The rows are grouped in 4 ways, from coarse to fine. Each group lies inside one group of the grouping before and may be the whole of it. The rows also spread widely along 14 directions, which tell nothing about the answers.
(in the rows, 128 means zero)
Known rows, each followed by its group in each grouping:
[143 123 117 154 113 118 146 122  68  38 125 157 114 133 155 130 121  90
  93 139 102 112] | sagaf k_721 k_697 Nifim
[169 168 125 129 124 135 140 148  92 141 137 158 119 119  87  67 134 104
 138 104 140 122] | tevom k_638 k_792 Lorut
[154 163 101 161  90  91 120 107 174 158 198 130 145 118 143 196 146  70
  98 152 136 155] | sagaf k_725 k_570 kobu
[104  60 149 177 126 117 109 112  65  95  93 182  95 185 132 122  66 111
 156 150 148  89] | tevom k_883 k_350 Lefe
[ 93 144 125 152 137 102 136 162 144 185 141 134 139 150 120 137 192 131
 111  77 125 162] | tevom k_638 k_688 rese
[ 76 140 147 119 149 136 159  93 122 104 117 131  90 137 173 131 129 141
  91 117 102 129] | Dolag k_632 k_546 Lol
[120  71 114 144 114 130 104 149  62 171 147 173 150 149  94 163 149 150
 140 132 152 116] | sagaf k_721 k_697 kisof
[117 160 122 153 111 114  99 117 159 127 104 102 101 137 182 157 134  91
 126 125 130 159] | Dolag k_632 k_220 beb
[113 108  86 196  69  86 124 118 155 137 116 147 100 152 116  89 164  83
 151  89 178 205] | tevom k_638 k_688 senu
[ 96 153 164 147 174 132 128 178 133  76  76 134  77 110 114 109  45 108
 186  46  67 125] | luvi k_581 k_634 zosob
[ 95 104 100 156 158  91 115 123  79 118  97 181  51 171 140 115 138 134
 101 106 133 151] | sagaf k_725 k_380 dob
[142 137 101 150 132 147 124 182  69 147  94 176 131 154  99 115 212 186
  49  95 170 126] | Dolag k_945 k_491 Liv
[121 125 118 130  97 145 149 115 106  83 106 134 135 107 117 109 152 116
 139 136 115 124] | sagaf k_725 k_187 Loran
[111  97 134 137 108 121 123 124 100 110 108 107 131 138 161 155 138  82
 146 140 111 132] | tevom k_883 k_351 vusu
[165 124 143 162 119 102 120 151  98 130 152 153 114 163 138 119  82  69
 142 116 142 113] | tevom k_883 k_350 nabof
[109 124 162 153 146 114 127 153 143 206 181 148 149 170 107 122 128 158
 157 114 117 111] | tevom k_638 k_474 Dolof
[126 206 154 123 135 143 123 137  74 112 167 133 138  84  92 153 131 107
 144 111  83 113] | tevom k_638 k_474 nir
[132  56  87 127 127 109 143  97 107 128 141 160  87 119 115 119 125 111
 148 123 103 162] | tevom k_883 k_351 sidu
[114 156 135 168 130 125 130 130 152 112  97 158 135 118 108 155 137 105
 125 137 100 115] | Dolag k_632 k_220 zas
[153 150 127 131 122 160 112 159 103 123  85 123 133 146 149 111 139 153
 109 131 146 101] | tevom k_134 k_361 Ter
[134  81  96 136 111  98 100  70 125 144 132 131  92 128 160 155 117  76
 149 178 136 163] | luvi k_581 k_634 Niru
[113 154 159 131 123 151 137 108 125 130 133 144 128 122 109 112  93 115
 158 136 112  99] | tevom k_134 k_99 Sibu
[ 25  79 137  89 150 121 168 127 101 173  78 119  82 151 145 108 168  99
 138  63 138 173] | sagaf k_725 k_187 kinef
[188 153 114 136 128 121 126 197 102 158 157 138 117 131 135 131 131  83
  90  64 150 144] | Dolag k_945 k_491 Lovos
[ 87 144 169 140 112 142 105 133 129 144 123 106 127 148 129 100 128 160
 181 112 136 123] | luvi k_800 k_432 divi
[ 55 113 139 163 120 112 153  95 124 153  96 174  89 173 111  79 178 131
 121 108 168 155] | Dolag k_632 k_546 Voz
[138 109 109 132  72 148 141 119 115 123 136 139 131 126 124 117 107 110
 138 117 174 135] | sagaf k_721 k_697 Nifim
[ 93 136  95 158 136 129 134 158 142 100  81 144  95 116 103 124 139 155
 126  53 111 170] | tevom k_638 k_474 Dolof
[107 152 113 101 131 147 162 129  90 113  79 145  83 127 122  79 152 127
  96  82 147 150] | sagaf k_721 k_697 Nifim
[114  91  96 139 117 108  99 101 148 110 110 110 132 119 172 191 163 111
 147 187  65 146] | sagaf k_721 k_697 Nifim
[143 160 114 167 123 148 112 179 126 122  88 147 110 152 133 120  93 159
 103  75 175 120] | tevom k_638 k_792 Lorut
[118  61 100 121  72 126 165 113 122 124 172  97 135 133 173 116 127 116
 133  92 151 169] | tevom k_638 k_792 Lorut
[119 127 118 126  69 153 148 107 103 134 143 130 147 116 115 138 138 120
 109 116 195 141] | luvi k_581 k_634 zosob
[140 139 153 109  94 149 106 107  28 173 171 137 137 131  89 104 150 125
 172 151 167 109] | tevom k_883 k_351 sidu
[141 160 101 148  83 125 133 131 120 155 150 152 127 137  99 105 171 130
 109 101 183 157] | sagaf k_721 k_697 kisof
[144  76  85 102 121 134  95 122  88 112  91 104  88 121 167 110 139 126
 171 144 109 154] | sagaf k_725 k_187 Loran
[138 119 120 150  77 139 108 109 106  93 157 115 134 125 164 159 100 125
 134 140 139 128] | tevom k_134 k_361 Ter
[151  67 111 188  83 106 125 152 168 128 160 135 168 133 128 164 104  96
 159 125 128 134] | luvi k_581 k_634 zosob
[167 150 117 161 109 146 117 170 112 110 105 158 124 134 105 104 107 129
 133 112 157 107] | sagaf k_725 k_187 Loran
[119  92 112 186  91  93 124 122 164 118 167 131 131 133 181 233  90  56
 112 119 136 153] | Dolag k_632 k_546 Voz
[137 130 112  91 170 129 110 102 103 185 115 171  67 117  91 102 111 121
 165 140 111 137] | sagaf k_721 k_697 kisof
[143 146 138 133 138 133  93 150  77 134 152 121 118 154 155 140 129 175
 120 128 117 112] | tevom k_883 k_351 vusu
[142 184  95 114  78 157 145 101 202 166 120 104 124  98 117 116 146 132
 119 111 172 171] | tevom k_883 k_351 sidu
[129 143 136 144 113 116 166 124 124 100 189 141 136 112 136 137 140 108
  92 105  88 132] | Dolag k_945 k_491 Lovos
[123  71 109 160 119 110  82 142  69 182  89 163  79 175 125 115  99  80
 168 104 207 151] | tevom k_638 k_792 Lorut
[116 161 145 148 118 123 138 139 107 113 135 144 111 115 107 118  93  77
 153  80 124 136] | tevom k_638 k_688 senu

New rows, each followed by its group in each grouping:
[119 138 142 114 131 147 161 127 125 121 168 122 141 127 148 127 126 162
 107 112  90 109] | tevom k_134 k_99 Sibu
[108 148 141 178 124  91  86  90 134 139 145 157  84 147 126 147 100  96
 150 143 138 143] | luvi k_800 k_432 divi
[ 70 105 133 138  93 125 126  65 130 138 131 131 109 113 128 161  84  79
 174 132 148 152] | tevom k_638 k_792 Lorut
[109  70 130  97  72 163 109  56 111 145 130  98 146 102 123  99 165 140
 220 197 111 137] | Dolag k_945 k_491 Liv
[104  94 111 138 119 113 127 142 141 187 131 134 114 144 121 150 139 114
 135  87 152 169] | tevom k_883 k_351 vusu
[137 156 121 122  94 149 120 123 113 161 125 137 114  93  90 126 129  80
 150  99 169 156] | Dolag k_945 k_491 Liv
[100  91 110 138 126 125 127  98 110  74  87 135  60 122 155 114  74  89
 161 102 105 158] | tevom k_134 k_99 Sibu
[ 89 139 144 160  92 115 155 114 115 127 188 148 108 134  97  95 102 111
 156  59 154 162] | tevom k_638 k_474 Dolof
[118 149 123 148 139 144  98 122  91 140  72 170 120 130  75 119 155 140
 148 156 136 111] | tevom k_638 k_474 Dolof
[126  69 116 112 154 109 143 122  93 154 171 139  98 173 172 122 140 175
  90 120 105 138] | tevom k_883 k_351 vusu
[ 83 116 142 179 147 120 131 164 150 111  80 146 120 154 146 158 134 135
 120  98 104 122] | Dolag k_632 k_546 Voz
[105 126 140 148 120 115  87  75  74 160  97 165  96 164 121 125 152 104
 133 189 175 119] | luvi k_800 k_432 divi
[140 133 127 160 108  91  97 108  90 122 170 138 109 135 135 134 145  87
 142 144 123 146] | luvi k_800 k_432 divi
[116 138 137 121 131 123 154 160 122 149 184 123 136 104  97 102 157 138
 155  60  80 151] | tevom k_134 k_361 Ter
[143 134 124 154  88 135  85 142 112  54 136  88 118 102 183 175  85 100
 156 112  94 138] | Dolag k_945 k_491 Lovos
[ 99 100 134 173 120 140  91 205 182 163  61 108 115 180 156 110 115 170
 167  58 158 146] | Dolag k_945 k_491 Lovos
[ 89 127 171  98 153 146 142 149  63 117 140 105 129 132 166 147  98 128
 131  95  91  98] | tevom k_638 k_792 Lorut
[119  62 146  77 136 175 115 138  90 108  95  76 155 100 156 131 115 129
 220 159  41  90] | tevom k_134 k_99 Sibu
[119 112  87 133 165 120  91  97 149 155  92 159  57 129 118 116 122 192
 142 134 112 165] | luvi k_581 k_634 zosob
[128  98 106  99 144 119 167  92 131 156 162 165  88 123 106  75 122 138
 141 125 102 142] | sagaf k_725 k_380 dob
[107  75 112 124 148  91 140 122 115 138 154 128  99 127 138 132 153 113
 152 102  62 167] | tevom k_883 k_351 sidu
[ 75 122 141 127  71 133 108  95 112 121 143  79 146 104 133 145 177 118
 185 132 122 160] | luvi k_800 k_432 divi
[129  86 118 124 134 112 136 137  57 155 135 147 144 142 121 139 186  87
 123 142 118 127] | tevom k_638 k_474 Dolof
[ 59  56 104 131 107 114 136  59 152 157 109 133  90 136 135 132 119 110
 174 128 144 183] | tevom k_638 k_474 Dolof
[ 69  45 126 179 100 103 156 115 159 105 130 139 126 154 159 154 126 112
 143 105 115 152] | Dolag k_632 k_546 Voz
[120  55 110 138 121 147 193 106 116  81 116 187 129 124 124 149  72 103
  85 129 119  94] | tevom k_134 k_99 Sibu
[116  54 114 159 137 104 111 107  56 118 101 192  97 135  97 164 109  67
 151 151 118 125] | tevom k_883 k_351 vusu
[121 133 123 152  97  86  76  96 144 138 163  94 123  91 130 179 144  51
 216 156  69 177] | tevom k_883 k_351 vusu
[113 133 107 136 139 135  97 156 137  95  82 103  83 109 146 131 108 158
 161  73  98 166] | luvi k_581 k_634 zosob
[160 146  82 169 139 125 108 118 128  42  37 168  77 107 131 142 105 101
 101 150 106 131] | luvi k_581 k_634 zosob
[ 70  98 116 125  68 149 180 109 160 174 162 133 155 113 107 153 161 139
  97  72 181 169] | Dolag k_945 k_491 Lovos
[129 110 110 151 109 134 105 111 153  74  89 106  86 138 147  25 139 173
 209 131  72 152] | tevom k_134 k_99 Sibu
[147 142  81 160 102 121 150 161 158 158 149 152 121 138 117 131 140 132
  78  59 180 173] | tevom k_638 k_474 nir
[ 73 116 155 119 140 139 130 134 115 182 141 133 174 113 104 192 193 141
 142 139  93 113] | Dolag k_632 k_546 Voz
[ 75 132 133 145  99 145  93  74 125 142 113 147 102  98  82 143  80 124
 208 129 148 144] | tevom k_638 k_792 Lorut
[110 146 124 139 143 112 125 143 154 112 123 107  99 132 146  91 171 162
 138  90  74 162] | luvi k_800 k_432 divi
[149 112 113 136  92 116 117 118  83 167 143 149 136 152 117 103 173  96
 142 164 168 126] | sagaf k_725 k_380 dob
[142 145 148 134  87 171 123 164 118 128 123 104 195 120 140 169 138 125
 128 140 143  89] | Dolag k_632 k_220 zas
[178 144 110 114 131 148 105 170 103 119 126  93 127 127 186 146 123 126
 110 120 108 121] | tevom k_134 k_99 Sibu
[158  93  80 151 140 125 106 165 138 137 110 159 126 136 110 129 156 176
 128 129 103 131] | sagaf k_725 k_570 kobu
[112 141 125 117 138 101 114  96 103 191 162 142  85 140 143 139 162 100
 106 127 136 166] | Dolag k_945 k_491 Lovos
[141  97  81 143 131 107 106  85  88 126  85 193  47 139  98  74 118  97
 159 144 145 159] | sagaf k_721 k_697 kisof
[106  81  87 118 133 117  85  48 145 137 101 147  55 109 132 137  84 123
 199 178 102 160] | sagaf k_725 k_380 dob
[131  80 100 126  77 150 143 154 117 107  63  88 159 124 150 101 180  89
 158 122 136 147] | tevom k_638 k_688 senu
[138  59  95 165 141 117 113 119 151  96  78 163 127 147 149 165 120 132
 129 196  80 100] | sagaf k_725 k_570 kobu
[143 125 107 166  97  94  76 147 143 189 163 110 106 152 127 107 160 129
 190  96 147 188] | tevom k_883 k_351 sidu
[128  89 123 144 106 131 115 110  46  82 169 166 110 127 109 118 100 146
 159 134 118 114] | sagaf k_725 k_570 kobu
[175 153  92 159  75 132  84 110  90 106 156 131 135 107 119 140 152 119
 149 163 138 144] | tevom k_638 k_474 nir
[148 164 127 123 100 144 167 104  71  99 164 166 123 112 108 124 121 108
  63 119 168 113] | luvi k_800 k_432 divi
[141 138 132 144 143 124  79 147 121 161  52 125  88 161 144  79 159 101
 168 141 132 138] | Dolag k_945 k_491 Liv
[155 172 118 143 111 146 117 148 114 132 119 140 139 145 125 121 159 174
  91 126 155 114] | tevom k_883 k_350 nabof
[146 108 131 134 121 109 117 112 108 168 147 132 111 155 163 131 111  57
 140 151 142 130] | tevom k_134 k_99 Sibu
[112  89 112 204 115 113 101 131 122  64  90 177  95 135 141 195  68  92
 118 118 125 127] | Dolag k_945 k_491 Lovos
[123  97 127 138 149 129 112 166 108 150 115 133 107 155 167 155 118 135
 118 102 128 126] | Dolag k_632 k_546 Lol
[147 146  96 174 122 152 108 156  89 104  94 201 116 112  67 144 142 165
 103 108 154 118] | Dolag k_632 k_546 Voz
[147 102 109 135 125 150 118 133 156 120 111 140 117 137 137 107  92 181
 156 140 105 113] | sagaf k_721 k_697 Nifim
[146 104 105 122  81 169 163 126  98 111 111 161 139  99  76  82 148 125
 129 109 159 127] | Dolag k_945 k_491 Lovos
[130 114 157 125  67 155 156 103  87 112 150 143 166 110  99 120  94  59
 177 156 149  91] | sagaf k_721 k_697 Nifim
[191 143 113 198 113 114  60 161 115  49  59 122  98 145 165  92  90  87
 188 153 101 115] | tevom k_638 k_792 Lorut
[108 108 136 143 132 122 149 110 121 140 147 160 114 139 138 167  81  85
 108 118 131 118] | tevom k_134 k_99 Sibu
[157  89  95 154  94 163  95 153 100 125  59 147 127 146 108  80 137 149
 167 135 167 119] | tevom k_134 k_99 Sibu
[177 129 129  94  90 180 120 142 106 139 129  94 180 129 166 139 125 137
 130 178 145  81] | sagaf k_721 k_697 Nifim
[119 131 139 157  94 135 141 147 135  90 133 131 142 120 116 122 105 103
 159 103 118 119] | sagaf k_725 k_570 kobu
[126 130  85 140 104 142 118  81 101  58  92 140 102  96 153 191 105  98
  99 156 124 139] | tevom k_638 k_474 nir
[122 113  80 116 142 136 112 109 165 142  90 121  68 121 164 136  88 153
 128 105 129 167] | tevom k_638 k_792 Lorut
[147 117 137 105 146 140  95 177  84 161 119 111 137 119 126 134 134 110
 186 131  95 110] | sagaf k_725 k_187 Loran
[108  88  85  62 115 187 116 128  90 138 105  89 116  74 126 143 123 185
 170  89 125 158] | tevom k_638 k_792 Lorut
[ 66  99 159 131 101 150 149  98  42 112 119 157 134 137  99 103 173 133
 147 132 145 111] | Dolag k_632 k_546 Voz
[139 129 122 144 105 143  99 109 113 126 110 138  98 137 135 101 116 133
 164 144 151 130] | Dolag k_632 k_546 Voz
[107  66 120 157 104 118 119 136 128 115 115 116 128 164 169 153 115 126
 141 119 134 135] | tevom k_883 k_350 Lefe
[126 190 150 168  73 144 121 105 165  98 136 123 135 116 131 136  91 110
 145 132 149 121] | Dolag k_632 k_220 zas
[115 113  94 136  91 125 135  94 160 129 137 117 125 116 127 126 171 152
 140 129 116 170] | tevom k_883 k_351 sidu
[177 137  85 149 121 124 100 133 137  96 111 132 131  89 117 138 141 116
 157 159  69 136] | tevom k_638 k_688 senu
[111 163 167 170 126 104 125 158  92 106 127 138 101 158 117  78 129  95
 159  80 113 134] | tevom k_883 k_351 vusu
[136 174 118 141 131 129  93  92 124 126 151 140  84 123 144 143  83 154
 127 140 123 136] | tevom k_638 k_688 senu
[141  57  67 131 100 134 156 128 105 125 120 159 131 109 111 144 150  99
 104 109 142 155] | tevom k_134 k_99 Sibu
[ 74 130 154 113 150 165 137 142 128 127  98 132 133  84 117 216  39 101
 149  90 106  98] | tevom k_638 k_792 Lorut
[ 49  84 188 174  88 131 118  99  56 127 155 157 169 155 131 220 114  91
 127 156 158  85] | Dolag k_945 k_491 Liv
[122  57  91 138  83 148 130 103  86 137  85 172 114 126  64  79 154 132
 177 130 172 148] | tevom k_883 k_351 sidu
[112 188 174 118 103 136 181 133 118 117 181 131 154  91  93 123 109  55
 147  88 105 116] | sagaf k_721 k_697 Nifim
[111 130  87 118 100 127 135  92 209 196 184 100 131 122 144 144 158 183
 125 116 137 188] | tevom k_638 k_474 Dolof
[102  17 146 169 114 122 149 148  90  88 115 152 124 164 163 138  71  79
 161 108 121 106] | Dolag k_632 k_546 Lol
[105 119  82 125 123 118 143 100 106 156 143 160  74 133  98  78 172 166
 115  80 154 194] | tevom k_638 k_474 Dolof
